The groups are shells around one centre, one inside the other: the same stretched ball of 6 dimensions in 6 sizes.
In the rows, 128 means zero.
Known rows, each followed by its group:
[157 136  78 153  91 118 147 123 167 145 119 134 121 116 152 100  97 203
 121  98 193 110 135] | U
[151 132  77 148  99 140 142 113 166 149 111 137 122 102 155 111 106 184
 112 112 202 109 123] | S
[190 123 120 165 100  82 148 110 171 141 149 140 113  77 148 100  53 181
 132  98 178 120 140] | V
[174 140  85 160  91  99 145 128 176 146 136 143 118 118 156  95  84 209
 126  94 189 107 142] | S
[131 128  93 161  99 141 145  87 133 132  96  88 131 100 114 116  93 193
 116 104 175 143 149] | S
[146 121 125 156  86  98 160 110 138 122 111 119 126  92 125 100  69 174
 135  81 177 136 152] | V
[178 119 112 163 102  92 147 102 164 140 142 128 112  74 142 102  59 185
 128 100 174 122 133] | Z
[151 127  93 159  95 131 160 114 137 133  88 103 133  96 126 111  90 183
 128 100 186 139 152] | U
[172 130  79 162 108 134 143 106 164 151 116 119 122  89 146 115  90 192
 116 118 189 121 134] | Z
[131 129 115 151  85 102 142  99 152 127 129 131 120 111 134  98  82 188
 121  83 179 120 140] | V
[165 119 125 157  97  90 146 100 161 134 142 137 114  78 142 101  61 174
 127  94 178 120 133] | S
[144 137 103 168  90 125 157 107 128 125  88  92 140 112 111 112  85 193
 130  92 178 151 176] | M
[161 121  90 160 101 123 154 105 149 140 109 106 121  83 132 109  81 190
 125 106 179 131 136] | D
[176 136  91 159  94 107 151 128 169 144 123 140 123 106 153 101  84 192
 128  99 194 114 144] | Z
[172 133 102 173  95 106 161 116 140 132 105  98 131  99 120 106  69 199
 138  94 173 146 172] | V
[180 142  99 164  95 101 140 122 177 146 138 148 123 111 156 102  80 195
 124 100 194 111 149] | M
[176 128  70 165 109 128 147 107 162 153 118 107 118  87 141 110  85 206
 120 116 180 123 132] | S
[141 125  97 152  98 129 142  96 153 138 116 122 122  94 138 110  92 182
 115 104 186 122 129] | Z
[170 117  91 153 101  99 146 107 173 147 145 134 104  80 153  96  72 195
 123 101 178 107 112] | S
[164 145  80 159  94 122 139 120 172 147 123 139 126 123 154 105  98 203
 118 104 197 110 146] | Z
[168 122  92 158 104 112 141 100 169 147 137 127 111  82 147 105  77 192
 118 108 180 114 122] | D
[161 138 116 169  93  98 140 101 155 132 132 121 126 109 129 104  70 197
 126  92 175 131 163] | M
[145 138  88 157  96 119 129  96 168 143 136 129 119 117 143 105  93 207
 111 101 183 112 135] | V
[142 134  96 159  94 141 153 109 137 132  86 107 138 106 126 117  98 180
 122 102 191 139 158] | U
[137 147 104 160  86 119 138 106 152 131 115 126 134 133 132 107  96 197
 119  90 189 126 164] | Z
[164 124 108 155  93 105 158 119 154 135 115 131 123  89 142 102  76 176
 131  94 187 124 141] | Z
[158 135  80 155  99 135 143 113 164 147 113 131 124 105 150 111 100 190
 115 110 197 114 134] | D
[170 125 113 168  95 100 160 112 143 130 113 107 126  88 124 104  63 187
 137  92 173 141 160] | D
[163 123  89 160 106 130 147 101 155 145 113 112 121  81 138 113  84 186
 119 112 183 127 132] | D
[160 122 124 159  87  93 165 119 141 124 110 122 127  90 128  99  65 174
 140  82 179 136 156] | S
[149 124 114 164  90 108 164 108 127 123  97  94 131  94 112 105  71 187
 137  86 170 150 164] | V
[154 133  91 147  92 116 142 119 173 144 128 153 118 109 161 101  97 185
 117  99 200 102 125] | M
[145 137  88 164  94 141 155 110 133 133  82  95 140 111 119 116  97 193
 124 102 186 144 166] | U
[155 132  89 164 104 126 135  90 158 144 126 110 121  97 133 112  85 201
 114 110 177 126 139] | M
[124 126 106 153  88 129 153 100 131 125  93 105 132 105 119 109  93 181
 123  91 182 138 149] | U
[165 112 103 152 100 110 157 108 155 140 121 125 113  68 143 104  72 174
 127 102 182 121 120] | S
[175 133  99 171 104 105 137  96 166 144 141 118 118  94 137 107  70 204
 121 106 173 125 147] | U
[197 132  89 171 111 114 141 110 175 154 135 128 118  83 152 112  73 194
 122 118 186 119 140] | V
[173 137  76 163 106 138 143 113 165 152 112 122 126  99 148 116  96 194
 117 118 195 120 141] | U
[174 122 109 159  92  95 161 123 155 135 121 129 120  86 141  98  67 182
 137  91 182 125 144] | M
[140 138  72 148  94 139 136 111 168 148 116 137 122 120 154 107 113 198
 108 106 200 105 125] | V
[178 134 111 170 102 104 140 102 163 141 135 127 123  92 139 110  68 188
 124 104 181 127 153] | M
[145 146  90 159  87 122 143 116 156 136 111 127 132 132 138 105  99 202
 120  93 192 122 158] | D
[169 133  91 160  92 107 154 125 161 141 119 128 122 105 145 100  82 197
 130  95 187 120 146] | D
[189 126  92 164 100  94 152 119 170 147 137 129 112  86 150  98  66 200
 132 101 179 117 136] | M
[176 137 106 162  95  92 137 113 178 144 150 149 116 105 155  99  73 196
 123  97 186 109 141] | Z
[139 121 111 160  95 124 155  95 129 126  97  96 130  88 114 112  79 179
 126  96 174 145 151] | U
[174 130 105 165 103 115 144 105 161 142 125 126 124  87 141 112  75 182
 123 107 186 127 146] | D

New rows, each followed by its group:
[155 144  78 157  92 120 138 117 170 146 125 134 123 125 150 102  99 209
 117 100 192 110 142] | M
[203 126  87 167 109  99 146 117 183 156 146 136 109  77 160 102  66 198
 126 113 183 110 128] | V
[181 128 105 158  96  84 142 116 182 146 156 153 108  93 160  94  67 193
 126  96 184 104 128] | M
[150 134  98 158  91 102 140 105 162 137 135 128 118 114 140  98  82 205
 121  91 178 117 142] | M
[168 131 113 171  97  98 147 101 151 133 128 111 124  96 126 105  64 196
 130  94 170 136 160] | D
[142 135 108 165  92 132 155 105 128 126  85  99 141 106 115 116  89 180
 127  96 184 149 171] | U
[144 140  88 154  87 108 138 112 167 140 133 136 119 127 146  96  94 209
 118  90 186 109 138] | S
[178 145 111 167  90  90 143 122 171 138 139 146 126 118 149  99  73 196
 129  91 189 117 163] | S
[168 134  90 165 102 112 136 100 169 147 138 124 117 100 143 106  80 205
 117 107 179 118 138] | D
[147 140  97 165  91 130 153 112 137 130  91 103 139 116 121 112  93 193
 126  96 185 142 170] | D
[180 123  85 161 102 110 156 118 163 147 122 121 115  82 146 103  75 195
 129 105 182 120 132] | M
[142 140 104 153  80 109 152 124 152 129 110 137 131 126 140  99  93 189
 128  83 194 121 156] | U
[136 138 104 165  88 134 158 109 123 123  77  92 145 117 110 115  93 187
 129  92 183 153 179] | S
[158 139  86 169 100 142 152 110 139 138  86  96 139 106 123 119  94 193
 124 109 187 144 167] | V
[181 134  77 156 105 117 134 116 190 159 145 153 111  98 171 105  91 197
 113 115 198  95 118] | V
[152 122 122 160  89  88 153 102 146 126 129 117 119  93 125  97  62 189
 133  82 168 133 149] | V
[170 137  96 157  97 105 134 111 181 148 146 151 115 106 160 102  84 194
 117 103 192 103 132] | D
[174 133  86 170 103 121 150 109 152 143 112 103 126  95 131 110  79 202
 127 107 178 134 154] | D
[179 132 104 161 100  97 139 111 178 146 147 147 115  94 156 102  72 189
 122 102 187 110 135] | D
[169 140 105 167  92  94 144 114 163 137 134 129 123 114 139  99  73 204
 129  91 179 123 159] | Z
[171 121 119 161  97 101 155 109 152 134 122 126 122  78 136 106  65 172
 132  97 181 131 146] | M
[149 138  93 156  99 132 133 101 165 144 122 135 126 110 147 113  99 187
 110 108 195 115 139] | M
[174 137 109 158  91  95 144 124 175 141 138 156 121 108 157  99  78 185
 127  94 195 109 145] | U
[165 137 118 176  93 107 155 108 135 126 104  99 138 104 114 110  68 190
 136  91 174 152 184] | V
[172 123  91 156  97 106 154 119 165 144 125 132 115  88 150 100  78 190
 128 100 186 115 129] | D
[172 120 104 167 106 115 150  96 151 140 121 107 120  73 130 112  68 184
 126 108 174 135 141] | Z
[142 139  80 158 101 145 133  96 157 145 111 116 128 113 138 116 105 197
 108 112 191 122 140] | M
[147 143  86 165  93 131 146 109 146 136 101 107 134 122 128 110  97 205
 121  99 185 133 162] | D
[158 139  75 157 101 136 137 109 168 150 118 129 124 110 150 112 102 198
 112 112 196 113 135] | D
[157 131  99 157  98 130 148 110 153 139 106 126 130  97 140 113  91 176
 121 105 194 126 144] | M
[143 135 119 163  86 107 153 108 137 122 106 112 134 112 119 105  78 186
 131  84 178 141 170] | D
[146 137  72 158  97 136 142 106 156 144 109 111 125 115 137 109 102 208
 115 106 186 122 140] | U
[156 140 110 168  96 112 137  97 154 134 125 118 129 111 129 110  79 195
 121  98 179 132 162] | Z
[147 121 113 157  90 100 154 102 143 128 119 113 120  92 125  99  71 187
 130  86 171 132 143] | M
[133 150  93 166  91 135 135  98 144 132 103 105 139 136 121 113 102 207
 115  97 184 136 171] | S
[156 125 121 165  99 107 145  91 146 131 124 113 124  86 124 110  68 180
 125  97 173 137 151] | U
[183 119 104 159  98  86 153 116 170 143 144 137 109  79 151  95  61 191
 132  96 177 114 128] | M
[173 122  92 163 108 114 143  97 163 147 133 116 113  77 141 108  73 194
 120 111 176 123 128] | Z
[179 133  81 165 102 123 151 119 162 148 113 119 124  96 144 109  85 197
 126 109 188 124 145] | Z
[131 138  88 146  84 131 148 120 152 135 100 135 130 125 144 104 109 187
 119  92 200 115 141] | S
[163 125 112 159  87  89 161 120 150 129 121 124 121  96 134  95  67 189
 138  83 177 128 150] | U
[191 136  81 159  99 101 143 129 189 156 145 154 112 101 170  98  82 201
 123 106 195  98 128] | S
[175 142 104 169  89  98 155 127 156 135 117 124 131 115 136 101  75 199
 135  90 184 130 171] | V
[142 117 100 149  92 113 154 104 148 134 116 119 117  89 135 101  82 184
 124  93 179 123 126] | V
[151 125  85 152  99 136 150 108 153 142 104 119 124  91 141 111  96 182
 118 108 191 122 130] | M
[183 126 100 172 106 105 148 102 158 143 130 108 119  81 133 107  63 198
 128 106 171 133 148] | Z
[149 136 111 158  85  89 142 109 162 131 139 136 120 119 139  94  77 201
 126  82 179 117 149] | V
[138 149 107 159  83 121 144 116 147 128 103 128 140 137 131 107  99 190
 123  87 194 130 172] | V
[146 136  89 155  96 115 127  96 173 145 143 136 115 114 148 103  92 204
 109 101 184 107 128] | S
[182 121 101 171 109 121 156 102 146 141 108  99 125  68 127 116  67 182
 130 113 176 143 150] | S
[171 125 104 163  96 109 160 118 148 135 109 116 126  87 134 106  73 183
 134  97 182 133 151] | D
[139 124 112 157  94 118 147  93 141 129 112 111 125  93 124 109  81 181
 122  95 177 134 144] | Z
[156 128 119 165  88 106 164 114 132 123  98 106 134  97 118 106  71 180
 138  86 177 147 169] | U
[169 124 103 158 106 117 137  97 169 147 136 136 116  79 150 111  78 177
 116 112 187 115 126] | S
[144 125 100 157  91 122 159 110 135 129  95 105 130  98 123 107  85 185
 129  93 181 138 150] | Z
